The rows of a group lie close to one hidden flat surface of 12 dimensions, which passes through zero. Surfaces can cross.
Known rows, each followed by its group:
[-17 9 32 28 16 3 -7 20 -34 18 -44 3 -37 6 25 17 1] | nune
[2 -4 -10 -21 1 2 46 -21 -32 -1 23 23 11 2 -8 -6 2] | gabo
[35 17 -4 -28 22 -16 -12 -5 58 -32 20 30 -11 42 -15 33 -2] | rim
[1 28 41 -1 2 11 -7 13 5 -7 16 -2 -6 -11 10 -13 -31] | nune
[-12 15 47 -11 17 -43 -24 29 18 20 -5 -18 -34 -10 -21 -20 0] | rusa
[-20 -6 -33 -19 -13 -14 31 -5 -39 -29 -16 26 -25 43 -24 33 0] | vus
[-15 19 -15 17 -31 16 -4 -5 -26 18 -27 -22 -38 -34 6 -2 -15] | nune
[-24 -16 -4 1 9 34 1 28 -6 6 7 34 -16 -43 -31 -30 -18] | gabo
[33 13 -33 39 -20 -12 9 8 -15 1 -28 0 -23 -19 19 18 -16] | rusa
[-28 -9 -3 27 -31 -18 6 8 -10 -25 -10 -44 16 -8 5 -8 -5] | rusa
[-9 -3 -5 -8 18 4 -15 6 7 -18 -7 22 -20 22 -15 9 13] | vus
[-4 -43 -27 3 9 -33 22 3 31 -38 14 -11 28 18 -39 20 11] | rim
[10 -14 4 -10 16 -15 48 -20 17 4 18 -5 16 -25 -33 8 -14] | vus
[26 21 -33 8 -29 14 -18 3 -3 18 37 -42 -8 -35 -3 -11 18] | nune
[14 19 5 29 -11 -31 21 18 22 -23 -20 9 -13 -10 16 13 -13] | vus
[-19 -2 -17 23 -10 10 11 -9 -29 -8 -22 -3 -17 -25 -1 -8 -2] | vus
[5 -18 -6 18 0 -14 13 15 15 27 1 7 10 -27 19 -16 -14] | nune
[-40 -26 -19 -41 -18 28 2 -2 30 21 19 -10 6 -23 -43 -9 3] | gabo
[-11 -19 35 -3 21 9 -4 -2 2 24 15 -16 27 -17 1 -24 -13] | vus
[-7 20 38 -13 30 2 15 11 -38 1 -23 36 -44 12 -22 12 14] | rusa
[-7 20 44 27 6 27 -3 35 -15 -28 -13 26 5 0 22 -7 12] | rusa
[14 19 30 -16 36 6 3 1 -18 -14 6 46 -1 24 -6 -9 49] | rim
[-20 -14 -16 -14 0 12 7 -2 4 17 24 -4 -16 12 6 20 -29] | rim
[2 -7 -18 -8 30 -26 -12 -19 -7 -15 -5 -4 -34 10 -43 4 15] | gabo
[-13 3 26 22 3 -33 18 40 -16 58 -8 -30 -41 -36 4 5 -7] | rusa
[14 36 21 3 22 14 -21 43 8 2 4 35 -51 21 11 25 32] | rusa
[33 -1 -40 12 0 -28 3 -41 -2 -23 -15 -21 -2 12 -14 22 16] | gabo
[-28 -14 -7 0 10 0 -7 -4 1 23 -32 15 -18 -15 1 -19 23] | rim
[6 -3 -17 -18 1 -25 14 -7 -13 12 0 3 -9 28 -6 20 29] | rusa
[18 4 -10 -11 4 -12 -2 -31 -41 -26 42 -24 23 27 -5 -17 11] | gabo
[65 -1 -8 20 22 6 -4 6 -18 11 -2 19 4 7 10 25 -25] | rim
[-26 7 -27 -7 1 31 -26 -34 -43 9 -1 3 -26 5 17 -29 30] | vus
[23 19 5 42 -41 14 36 29 -15 -3 17 -55 5 -40 3 37 -29] | nune
[19 15 10 20 20 19 -11 -11 31 29 14 -41 -33 -31 8 32 -32] | nune
[-23 -44 -13 6 30 -46 -25 21 -22 25 24 -17 0 3 -11 -49 30] | nune
[14 12 0 8 -9 -19 31 -2 -16 -13 0 -5 -4 1 -2 18 -9] | vus
[15 -26 -30 36 -7 -11 14 -15 20 -3 -6 -25 26 -2 30 24 -16] | gabo
[-23 13 39 27 -10 35 -37 28 28 -46 -39 0 7 -15 1 -6 -24] | gabo
[27 -20 7 22 13 -22 -8 26 32 7 -6 19 36 -8 20 -15 0] | rim
[20 -5 13 27 52 8 -46 29 -9 -23 36 11 -14 9 -2 -19 -17] | nune
[5 4 -24 -7 -1 -45 -16 -17 36 0 6 7 -10 15 23 -18 -5] | vus
[-12 16 44 -25 19 -18 -1 7 39 -4 -9 16 -15 16 -10 8 -5] | gabo
[7 0 -14 10 -9 13 -7 -7 7 -29 -1 -8 13 -19 -21 -10 -8] | gabo
[-30 -35 3 12 7 -12 31 36 -10 15 -14 16 2 -10 -11 1 12] | rusa
[-16 11 3 3 -43 -22 42 -21 -14 6 25 -50 23 -4 33 -4 -6] | rusa
[13 -28 -48 -13 -1 3 8 -13 33 18 23 40 30 -2 20 -21 19] | nune
[50 21 -8 28 22 10 1 2 -18 -38 27 22 -2 0 4 0 7] | gabo
[12 -5 -14 -12 17 -3 -7 -21 -33 -22 7 15 4 -9 -41 -34 -2] | gabo
[46 8 -15 6 35 -13 -2 -39 20 6 -20 33 -7 14 22 14 19] | nune
[5 10 21 -26 13 1 14 -20 -26 -14 25 15 20 61 24 17 22] | vus
[18 -3 -1 -10 -4 46 -26 -6 0 29 46 -47 29 -17 -7 -3 15] | rim
[48 9 13 -7 21 -3 -42 12 50 -29 -21 30 22 41 -1 22 21] | vus
[27 9 27 34 24 -6 -9 20 -56 7 -47 36 -6 -1 19 -18 17] | rim
[-16 -13 1 -14 -28 -20 50 -36 17 -13 22 -29 47 -30 -12 -23 -42] | rusa
[-8 10 17 -13 -21 -8 -4 14 -6 1 2 -28 10 7 -14 1 23] | nune
[-20 36 7 -8 -14 13 22 -7 34 -54 17 -3 -25 -18 -33 9 6] | gabo
[-23 13 -32 -31 -59 19 21 19 8 -36 44 6 2 29 -8 23 -12] | vus
[46 12 -9 17 -25 -44 17 -29 16 7 -40 4 29 -4 44 -5 -28] | rim
[38 25 7 29 18 -30 -27 -26 -5 -32 -16 -42 -10 6 -4 6 9] | rusa
[-1 -23 2 -26 -9 35 3 29 11 54 17 14 25 0 4 13 3] | gabo
[-14 -24 -22 -8 -12 24 31 3 26 -26 43 -14 38 8 -19 24 41] | rim
[-23 25 15 -26 -26 31 -9 26 -15 11 -14 33 -31 -24 -17 -22 -29] | nune
[-43 -7 -3 21 2 1 -35 10 13 -21 -5 -10 -16 20 31 -9 2] | rim
[-3 -31 10 2 21 -4 15 17 22 3 20 -36 13 -10 -49 27 19] | rusa
[-26 -13 2 -10 3 -8 6 -12 25 12 12 11 18 13 34 -17 12] | rim
[8 21 36 -4 20 13 -4 -7 -22 6 -4 21 1 -2 15 -23 11] | vus
[-20 20 40 -55 27 -24 51 -38 -14 9 -6 42 -37 -8 -36 -10 -53] | nune
[-35 -11 10 17 29 -5 -13 -7 -38 24 7 -23 -29 12 27 -11 18] | vus
[-12 -2 -20 21 4 5 0 -6 22 -15 -23 18 -15 -34 -3 -15 11] | rim
[-13 2 7 -7 -18 4 -35 31 12 3 3 -11 8 13 3 -7 19] | rusa

New rows, each followed by its group:
[-1 5 -48 8 19 -6 6 17 -10 27 6 28 -81 -48 -36 -10 21] | gabo
[-14 -21 -15 -15 -9 -37 -12 15 9 2 -17 10 -2 35 -1 6 -20] | vus
[19 8 -35 28 22 23 -14 -71 27 -16 9 -8 -10 -5 47 3 -20] | nune
[2 4 20 -10 -14 -15 50 13 -1 1 24 -5 19 27 19 36 -6] | vus
[-4 28 32 -45 -16 -15 -4 -6 5 -27 43 -49 11 44 -30 19 14] | gabo
[25 10 -25 -20 -1 -10 -2 -49 -19 -41 -31 30 6 21 -20 -7 -12] | rusa
[5 8 9 0 -3 25 -76 30 15 0 22 -40 2 12 -7 -4 18] | gabo
[11 -21 -4 -1 42 8 -46 -7 -26 -30 -2 -17 -6 16 -60 0 -4] | vus
[-14 15 65 -1 28 -50 -22 12 -21 -13 -37 -3 -6 17 -11 -34 26] | rusa
[-35 21 8 -14 4 -13 -5 -12 33 -21 40 -53 -47 -3 -31 15 -17] | rusa
[-19 -33 12 0 6 -35 30 -21 -43 0 -29 -10 39 8 -11 -20 14] | rusa
[28 -24 12 25 1 -30 -10 -15 10 4 0 -49 54 -8 16 -12 -33] | vus
[18 -11 -9 -26 3 15 -3 12 23 43 1 28 6 -16 -16 0 6] | gabo
[-34 -19 -14 -19 -45 9 26 28 40 20 -8 19 18 -12 6 8 -14] | vus
[-37 -9 14 53 7 -2 7 5 -6 -38 -14 -13 -6 -1 37 -1 -28] | gabo
[2 17 19 14 17 -28 17 13 -1 -25 4 9 -27 19 5 17 -1] | vus
[-62 -20 -10 -38 -37 10 -14 23 -15 19 -1 -25 0 5 -37 -12 27] | nune
[28 7 9 -7 -15 -39 -17 11 -16 -4 2 -17 14 11 -11 -14 -47] | vus
[-3 4 0 -13 -20 -52 -6 28 78 -32 -29 19 2 28 -10 20 10] | rim
[-6 -22 24 -44 -19 -15 44 20 6 36 23 2 42 29 2 25 -18] | vus
[12 -8 9 -4 29 -29 6 -32 -16 19 5 -12 7 19 17 -3 7] | vus
[-20 20 11 -4 -5 -26 -23 -11 -34 15 -2 -19 -16 -3 17 -52 27] | nune
[13 2 8 14 29 -31 -24 1 -1 15 -13 18 -16 -8 19 -37 -8] | gabo
[-11 -7 -11 29 14 49 6 10 5 -17 5 -16 -17 2 -9 55 50] | vus
[-27 -39 -10 -4 3 -6 37 11 -21 26 -17 -7 -12 -10 -37 28 -7] | vus
[-14 -29 6 -51 8 -29 32 -3 7 54 -15 12 -3 21 -26 28 -1] | gabo
[-6 6 -1 -10 39 -1 11 -43 -18 -48 4 23 -15 41 -10 11 28] | gabo
[14 -15 -20 -5 14 9 16 -14 19 -26 18 27 8 -5 -20 4 -39] | nune
[-6 -8 -13 10 3 -3 -2 12 8 1 -31 13 -19 -2 -9 18 11] | vus
[-34 -26 36 25 41 -11 -15 41 12 -53 -36 30 1 0 -37 -18 17] | rusa
[-15 -1 25 -36 -19 8 14 12 -19 28 29 -3 20 -12 -12 -27 -33] | vus
[17 -20 -27 25 32 -22 -15 -12 -28 0 -9 1 -14 10 3 -3 5] | gabo
[6 50 29 -15 -18 36 4 0 -25 32 -11 24 -21 -22 23 -11 9] | rim
[16 8 63 27 14 7 14 8 3 -50 4 0 48 -42 -16 -38 -56] | vus
[6 -17 -26 -5 21 -5 -27 -25 -6 13 9 -23 -4 19 -3 4 21] | vus
[-12 2 -17 21 1 -12 -28 -17 28 -3 -17 -27 -23 5 22 7 19] | gabo
[12 14 0 22 1 10 -3 11 19 -1 -29 42 -9 -18 28 -9 10] | rim
[-50 -7 -20 -12 -46 19 11 18 5 -36 20 8 6 -12 -15 -22 -42] | vus
[13 -13 19 10 0 18 -15 47 -28 10 9 -23 21 -7 -29 4 22] | rim
[34 11 9 -8 2 -13 15 -7 -5 38 -1 -8 1 -21 -5 2 2] | vus
[-20 -20 -2 22 -51 -41 -48 34 -17 34 -47 -30 23 25 65 -22 -43] | vus
[-20 -16 3 2 -2 -6 13 -14 -20 24 -15 -1 20 -11 16 -25 30] | rim
[-24 -1 46 31 28 29 -34 11 27 -66 9 -35 17 -9 -22 -10 0] | rusa
[11 -10 -7 6 12 -8 34 7 -34 -2 0 27 -10 20 6 28 -28] | rim
[30 5 -28 -31 -56 -17 28 -4 13 46 35 -42 31 -18 -5 8 1] | gabo
[-14 20 -7 21 12 8 18 -55 -33 -22 7 3 -12 -14 34 -32 16] | vus
[-22 11 2 13 -6 -5 -39 -3 36 -11 -29 8 -2 15 44 -19 36] | rim
[35 15 29 22 1 7 8 0 -26 6 -22 -9 20 -21 5 1 -4] | vus
[-21 -44 -10 3 -3 23 -35 -14 4 -13 -24 -5 51 14 6 -19 -10] | vus
[8 -19 20 -16 -10 -17 20 11 2 11 16 -18 43 19 -3 14 -27] | vus
[-16 -5 33 9 36 -22 7 -2 -8 -67 25 3 8 36 -7 -7 -29] | vus
[29 -12 -37 -8 4 7 21 -55 -11 -14 26 -28 23 -5 -30 12 8] | vus
[-12 -48 -2 18 25 -16 10 17 26 32 -7 1 12 3 17 17 4] | nune
[-25 22 -5 -24 -44 20 18 26 -59 31 4 -14 -33 -1 -19 17 28] | gabo
[12 9 -1 5 -3 43 12 -15 -13 -13 13 -7 9 -27 -20 3 13] | vus
[-41 12 34 27 13 6 -36 50 -11 -38 14 0 -35 -8 -4 -31 -33] | rim
[-23 -23 8 49 -13 10 0 21 -27 -17 -31 -19 17 -5 28 7 -37] | gabo
[0 3 -3 -33 30 -87 5 -11 -52 21 -17 25 -67 11 -44 -30 -37] | vus
[47 -12 -31 7 28 -20 -5 16 -20 23 21 3 -24 0 -28 17 10] | gabo
[-5 -14 -1 -6 21 -15 -10 20 39 2 21 -8 -14 21 -14 26 7] | vus
[19 11 17 -5 26 6 -27 20 12 -49 27 0 -6 37 -29 24 5] | vus
[-33 15 50 -3 8 -31 25 16 -29 -9 -12 16 -25 -2 -2 -24 -33] | gabo
[-3 -9 -4 34 -6 -5 -3 38 -29 -28 -34 -14 -26 9 -31 41 -12] | vus
[-3 16 35 -15 -11 -20 44 -7 3 10 -19 7 9 0 9 12 -6] | nune
[3 10 -3 28 44 4 0 32 -1 -15 32 30 -58 -24 -13 -8 2] | gabo
[22 36 31 -21 -25 15 -16 43 -22 18 -28 37 -3 25 11 14 10] | vus
[6 -2 31 -25 12 -10 36 2 16 37 12 17 18 9 14 16 13] | vus
[-37 7 -25 -3 -24 58 -11 -8 -33 -19 -2 2 -13 -14 -19 -16 28] | gabo
